The first 10 rows are patterns. Each new row is the sum of 2 different patterns, raised or lowered, with some noise. Before adding, each is slid sideways (what falls off one end comes back at the other), maybe read backwards, and multiplied by a number that may be negative. Names go in the order of the patterns.
In the rows, zero is written as 128.
Known rows, each followed by the names of its patterns:
[129 117 153 131 100 107 131 117 115 163 155 144 126  96  92 140 118 154
 112 117 126  99 133 136 117 141 112 162 150 161 149 107 130 108 111 107
 110  95  97 149 141 108] : K272
[137 105 117 144 112 101 111 151 111 144 134 116 109 103 150 137 111  95
 122 102 162 145 106 163 137 100 129 149 143  98 140 147 112 158 102 123
 161  93 111 140 102 112] : K857
[114 140 156 104  94 108 108 164 155 145  97 134 159 103 164 114 136 124
 111 113 161 160 106 160 115 135 152  94 139 122 132 107 148 134 160  99
 148 140 142 151 134 162] : K918
[143 125 122 134  95 157 126 138 118 106 149 111 142 148 142 146 135 143
 141 162 139 102 116 141 110 159 156 138 115 108 153 130 113 111 114 138
 159 152 145 134 157 122] : K325
[115 159 129 118 156 136 145 119 115 126  94 151 117 125 143 114 135 124
 125 157 130 162 120 120 113 160  97 124 125 163 136 132 111 121 106 115
  97 111 117 134 137 144] : K759
[125 141 125 132 141 164 163 132  96 114  93 151 121 140 100  93 130 110
 161 134 100  97 129 128 102 146 138 125 159 155 142 155 153 150 152 162
 153 160 143 142 118 123] : K16
[142 157 146 163 124 130 110 109 112 161  99 125 111 112 100 109 149 101
 129 125 134  92 142 165 129 109 153 139 127 157 125 128  93  99  97 104
  97 129 137 106  92 106] : K358
[131 127 121 158 162 150 148 136 145 163 131 130 133 142 105 140 130 122
 133  92  94 117 116 155 146 111 125 131 153  96 133 123 160 131 155 140
 120 121 121 160 154 125] : K639
[135 151 106 157 152 121 141 130 101 148 113 113 163 160 138 102 151 163
 117 161 127 138 104 104 100 161 160 142 106 154 135  96 106  92 142 138
 147 162 164 122 147 138] : K491
[ 92 113 127 125 133 141 152 115 165  92 146 107 141 140 145 134 135 148
 163 159 150 127 121  95 121 161 115 120 163  94 151 144  97 112 141 143
 157 139 156 128 134 102] : K632

New rows. What belongs after each?
[ 82  88  63  44  36  81  84  61  33  81  60  26  51  19  62  85  83  93
 127  72  88 107 106  88  32 112  95  95 106  68  56  76  85  68 134 103
  61  28  83  98  67  97] : K16 K491
[171 120 142 158  89 118 117 105 133  89 122 133 107 103 133 157 145 107
 154 113 115 138 122 124 133 119 129 117 148 137 122  86 133  86 141 143
 130 119 119 141 126 123] : K857 K759
[130 155 161 128 106 132 164 148 122 111 128 124 166 152 181 125 158 139
 168 122 113 156 130 194 170 145 143 132 144 152 138 152 150 153 116 139
 145 148 127  92 107 157] : K325 K639
[ 90 157 133  86 135 143 112  79  81  89 117 162 115 110 118 127 141 127
 145 122  85 152 106 142  62  99  79 107 108 132 134 114 148 107 168 165
  81  93 127 117 110 117] : K272 K918
[130 158 171 163 133 126 156 189 148 103 145 126 175 113 182 151 151 148
 113 141 113 159 162 151 203 155 159 147 179 139 152 106 181  97 163 121
 142 156 121 153 139 106] : K918 K632
[106 119  99 181 149 166 115  99 161 106 110 111 157 165 152 129 140 118
 143  83  98 156 106 121 119 150 135 101 171 128 109 126 100 109 168 122
 131 128 128 130 101  98] : K325 K491
[153 137 111 143  82 170 136 125 139 114 108 112 109  99 121 111 124 118
 152 156 113 124 141 140 103  86  82 158 134 142 131 132 101  95  99  89
 114 117 118 134 163 106] : K325 K491
[ 88 105 112 119  67 101  93  93 114  99  41  88  62 105 111  70 114  98
 136  62  75  53  99  80 121  55 131 111  53 108  98 140  88  61  93  59
  94  88  97  95 126  69] : K918 K491
[132 107 108 123 104 115 100 105 132 116 144 127 123 117 144 102 123 117
 134 109 131 134 134 141 103 113 107 139 158 134 155 100 148 145 142 153
 133 157 109 111 125  82] : K759 K16
[125 100 111 127 103  85  99  87  99 127 135 148  87 129 121 133 138 140
 107  96 120  83  76 150 104  95 114 123 113  93 121 115 126 141  80 131
 115 125 106 121 102 157] : K857 K759
[117 115 145 107 158 143 148 102 162 115  85 132 116 114 127 112 101 117
  94 162 131 139 165 167 122  88 156 176 129 124  88 106  66 101  94 152
 158 138  67 167 126 106] : K358 K491
[177 151 114 154 141 147 142 175 139 147 195 181 172 193 125 125 148 161
 192 159 145 161 165 174 176 125 159 136 151 100 179 138 151 149 158 203
 120 145 120 134 175 131] : K325 K639
[123 167 129 104 140 122 121 157 105 139 141 138 136 164 128 102 136 100
 108 123  99  81  89 165 127 121 139 111 140 117 121 115 123  98 113 141
 181 155 110 126 103 116] : K272 K857
[170 111  95  93 155 180 146 144 123 155 179  93 144 106  97 136 150 175
 124 138 137 166 153 156 111 186 100 124 159 109 179  78 111 143 152 154
 122 172 112 174 132 164] : K918 K325
[137 152 150 127 107 110 114 102  90  78 135 174 183 165 105 111 152 150
 160 126 191 103 159 159 159 144 123 174 110 118 157  70 110 112  96 125
 125 138  87 112 129 107] : K759 K16
[115 120 157 154 169 136 192 132 160 123 139 140 120 124 175 131 130 163
  87 178 144 102 144 153 143  94 185 136 150 165 100 159 135 144  86 146
 120 121 140 168 124 136] : K918 K491
[139  79  94  92  96  80 111  75 107 109  62  70  94 102  77 111  87  87
  76  96 136 125  97  87  94  67 144 136  92 119  86  66  76 119 109  81
 120 123  60 141  73 103] : K857 K358
[ 99 156 116 144  84 142  93 154 150 144 112 191 155 126 122  79 121 130
 163 167 143 108 130 114 116 155 113 187 158 137 165 122 102 187 127  89
 175 164 145  85 177 153] : K358 K491
[171 105  87  95 130 136  89 164 118  91 126 159 118 123 150 125 114 157
 122 113 166 130  96 150 105 148 135  92 145 169 152  98 110 150  78 155
 156 103  99  66 105 122] : K857 K16
[144 141 162 194 172 143 147 152 148  93 126 187 121 110 119 139 166 130
 203 170 159 176 155 123 164 149 169 160 122 129 103  94 131 145 150 198
 180 154 170 130 183 153] : K358 K491
[132 117 129  96 118  79 149 132 133 108 122 131  88  87  80 118 122 118
 134 122 103 149 132 119 146  84 122 131 122 145 103  95 140 117 113 135
 122 109  90 131 128 112] : K325 K491
[189 137 140 185 222 151 184 169 213 183 209 190 142 182 134 182 193 162
 197 131 164 189 192 198 178 202 188 206 187 196 182 162 128 160 171 187
 146 121 146 181 185 171] : K325 K639
[184 193 210 178 179 201 154 137 168 193 215 194 171 176 149 199 196 189
 187 164 178 204 166 202 122 145 158 136 190 190 192 175 186 214 194 183
 169 142 208 176 165 172] : K272 K857
[ 95  97  89 115  83 110  71  87  81  54  79  88 118 108 115 124 121 137
 133  94  63  96  97 119 128  82  77  94 135  93  92  84  50  79 106 117
 135 126 106  97  80 100] : K272 K325
[116 102 147  98  98  99  62  53 125 101 112  94  66 130  60 101 113 119
  90 132  96 141 110  60  93 115 163 119  75 125  81 105 116 125 130 136
  82  58  80 125  70  89] : K639 K491
[126  83 141 102 101  77 134 105 100  58  84  73 102 125 151 128  56 105
 128  77 144  95  80 116 107  89  93  77  82  87 115 105 126 169 119 112
 122 105 138 125 135  88] : K639 K632
[140 107 131 139  89 172 130 153 118 126 145 143 151 160 155 175  99 119
 113 113 132  85 125 143 158 132 104 191 101 152 166 127 146 152 127 115
 108 120  78  98 131 150] : K325 K632
[ 84 153 120  98 107  73  68 106 130 112  87 104  94  85 155 184 126  99
 138 140 117 138 110 128  97 118 110 119 104 135 151 118  93 114 157 144
 143 164  91 120 102  75] : K16 K358
[ 73  85  80 114  76  91  80  87  40  55  38  61  63  74  21  91  86  77
  52  52  23  83  83  72  72  41  74  61  56 103 103  63  80  64  79  36
  60  87  62 115  92  64] : K759 K639
[107  88 140 145 122 141 125 126 142 134 162 177 172 159 173 152 153 170
 159 151 127 117 141 132 138 130 145 158 162 118 180 137 150 129 174 149
 119 138 153 161 128 153] : K358 K639
[132 136 165 186 142 183 117 138 157 150 118 144 131 117 133 112  94 100
 133 123 116 151  92 117 118  93 139 113 143 141 112 121 105 142 130 118
  74 168 169 150 133 103] : K759 K16
[163 182 139 149 132 138 154 137 173 193 148 135 164 134 141 164 122 167
 194 173 118 159 156 134 164 150 157 151 156 133 179 180 158 121 156 166
 100 151 108 178 154 153] : K491 K632
[193 167 150 161 132 174 138 173 129 161 157 160 158 171 158 165 153 154
 149 162 154 139 149 187 147 155 187 171 127 169 160 145 166 155 141 155
 160 168 154 160 174 170] : K325 K632
[137  90 119 132 138  87 100  90 117 128 148 107 171 142 106 155 169 146
  98 129 140 130 148 130 121 128 167 122 166 130 109 119 110 155 152 136
 136 143 106 105  95 111] : K16 K491
[167 133 180 154 121 163 145 144 164 185 137 142 131 155 150 188 166 209
 203 186 160 156 120 152 140 204  95 206 150 193 119 147 120 157 155 135
 137 116 140 172 145 218] : K759 K632
[ 97 118  98 116  94  75  74 103  97  62  80 111  89  71  62  74  65  46
 101  87  81  77  43 104  93  69  72  50  65  52  88  56  87  58  56  91
  93  92  90  50  57  69] : K918 K639
[ 95  71 102  95 142 117 114 137  88 118 111  98 119 128 121 132 131 120
  79 107 115  86  98 100  94  68 141 152  99 106 126 144 111 114  91 116
  85  90 119 118 103 116] : K272 K358
[135 106  94 141 100  67  77 107 124 173 143 151 135 152  95  99 126 130
  91 113 133  98 158 104  65 126  96 144 163 158 145 127 137 142 160 137
  74 120  92 130 130 164] : K325 K632
[129 115  55  64 131 103 113 118 147 117 122 168  93 145  97 152  99 140
 138 139 126 151 111 113  85 100 103 144 164  95 103 171 102 159 150 113
  98 122 102 145 111 114] : K358 K632
[101  93 109 163 160 120 147  99 121 148 141 157 124 107 140 102 154 104
 144  94 114 152 146 133 130 156 157 180 178 116 131 148 122 159 108 128
 153 147 106 120 141  94] : K272 K639
[125 167 137  96 129 173 140 140 147 111 167 170  94 137 108 137  95 155
 141 186 133 169 150 155 157 132 158 135 123 190  97 119 110 108 160 159
 151  93 118 143  98 173] : K918 K632
[150 170 146 199 181 144 161 152 205 189 144 154 164 152 185 213 197 194
 170 158 169 176 161 186 166 141 172 150 163 177 131 145 149 178 204 201
 165 152 172 173 130 153] : K272 K639
[ 96 157 113 173 145 152  92 149 157 129 103 153 139 145 174 157 129 134
 121 111 147 123 157 143 112 111  92 173 159 153 183 130 152 121 127 152
 174 144 137 117 119 146] : K759 K358
[151 153 112 107 137 119 143 106 127 107  68 136 127 123  94 102 122  90
 142 123 111 155 120 115 151 140 146 106  87 136 120 146 124 135 136  83
 159 146  87  98  83 116] : K857 K325
[154 119  96 170  98 124 156 128 122 138  90 147 112 147 101 122 182  78
 168 184  85  99  87 113 126 170  75 127 118 104 156 126 174  93  85  82
 116 136 110 119 133 101] : K857 K918
[ 85  93 146 119 140  84  75  87  52  55  61 111 115 126 103  77  92  72
  74  54 121  98  79  65 110 125 102 142 105  75  91  43  61 133  66  79
 109  51 113  75  35  62] : K491 K632
[111  92 134  70 126 132  69 118  99 118 103 110  76 100 116  77  83 134
 110  77  81  87 100 146 123 106 132 124 115 102  77 115  83 153  79 126
  94 110  64 108  54 119] : K918 K759
[114 148  79 105 120 117 114 111 115 117  92  98  78 102  93  66 136  72
  98  93 112 147  87 114 130  99 124  89 111 118  94  88  56  82 104 119
 109 123 157  80  84 109] : K272 K325
[132  96  75 126  90 106  98 117  71  96 106 141  90 116  70  74  95  96
 135  84  86 139 152 138 120  58  70  84 129  84  91 124  83 127  99 139
 101 120  80  95 148  68] : K918 K325
[137  90 120  99 132  97 136 139 105 112 114 130  97 146 113  73 121 145
  62 102 125  68 120  92 119 153 115 104 125 128  91  94 144 107  74 112
  96 106 120  96  99 144] : K857 K358
[121 146 172 150 186 145 110 139 167 136 124 135 147 150 142 159 108 128
 127 159 122 154 126 178 145 140 177 101 165 125 131 173 144 161 137 147
 115 154 121 135 163 113] : K918 K325
[147 129 137 166 151 117 167 165 149 159 135 100 147 123 169 142 131 163
 107 142 120 152 151 122 156 169 193 143 108 110  89 128 118 120 116  95
 169 155 123 142 158 180] : K272 K639
[119  99 143 137 138 102 108  72  95 125 126 106  81  81 102 106 116 124
 103 103 132 101  92 127 133 108  76 135  99 101 104 106 112 101  76 121
 118  83 143 110  93 112] : K857 K358
[144 125 162 157 143 134 164 167 131 143 129  99 132 136 102 126 105 102
 101 129 152 126 136  93 110 145 140 168  83 109  96 122 174 176 130 127
 112 138 141 114 136 131] : K16 K639
[126 125 135 127 116 124 140 128 149 166 135 127  86  88 117 102 124 116
 125 113  86 118 136 138 145 136 146 141 140 133 106 150  95 113 106 108
  92  90 149 121 110 120] : K272 K358
[115 144 142 165  99 116 146 168 128 123 108 134 136 139 121 122 143 135
 151 148 121 162 119 142 156 142 141 115 136 125 114 165 130 147 150 133
 142 149 136 139 131 171] : K325 K759
[121 166 109 159 170 178 154 106 153 149 138 167 112 160 102 113 110 175
 181 176 128 187 154 126 123 108 118 156 157 197 140 146 162 152 115 154
  97 165 163 129 163 130] : K759 K491
[129 111 118 136 178 137 139 151 136 156 164 127 144 163 140 190 153 168
 135 170 111  88 125 153 117 136 151 141 132 173 132 175 147 164 170 158
 140 159 181 189 155 137] : K358 K632
[175 191 163 155 158 156 165 179 138 167 139 111  87 139 157  97 153 100
  80 133 161 153 111 123 125 125 185 187 159 153 133 171 104 147 145 163
 147 168 123 151 126 145] : K16 K358
[112  97  82 143 133 138  93  91 125  93 129 125 109 137 117 116 162 120
 112 100 106 142 110 136 127 141 110 125 107  87 129 118  82 134 139 106
 131 129 154 134 151 118] : K272 K358
[146 165 159 157 170 168 135 135 110 128 148 142 139 145 185 137 100 100
 102 131 119 152 112 107 116  96 165 140 108 111 112 112  92 137 137 118
 134 155 152 156 144 167] : K16 K639
[147 150 175 161 147 118 153 146 127 140 166 138 171 177 134 158 171 130
 165 127 141 176 120 124 149 130 122 106 123  92 114 184 121 158 112 100
 127 137 170 114 114  92] : K857 K16
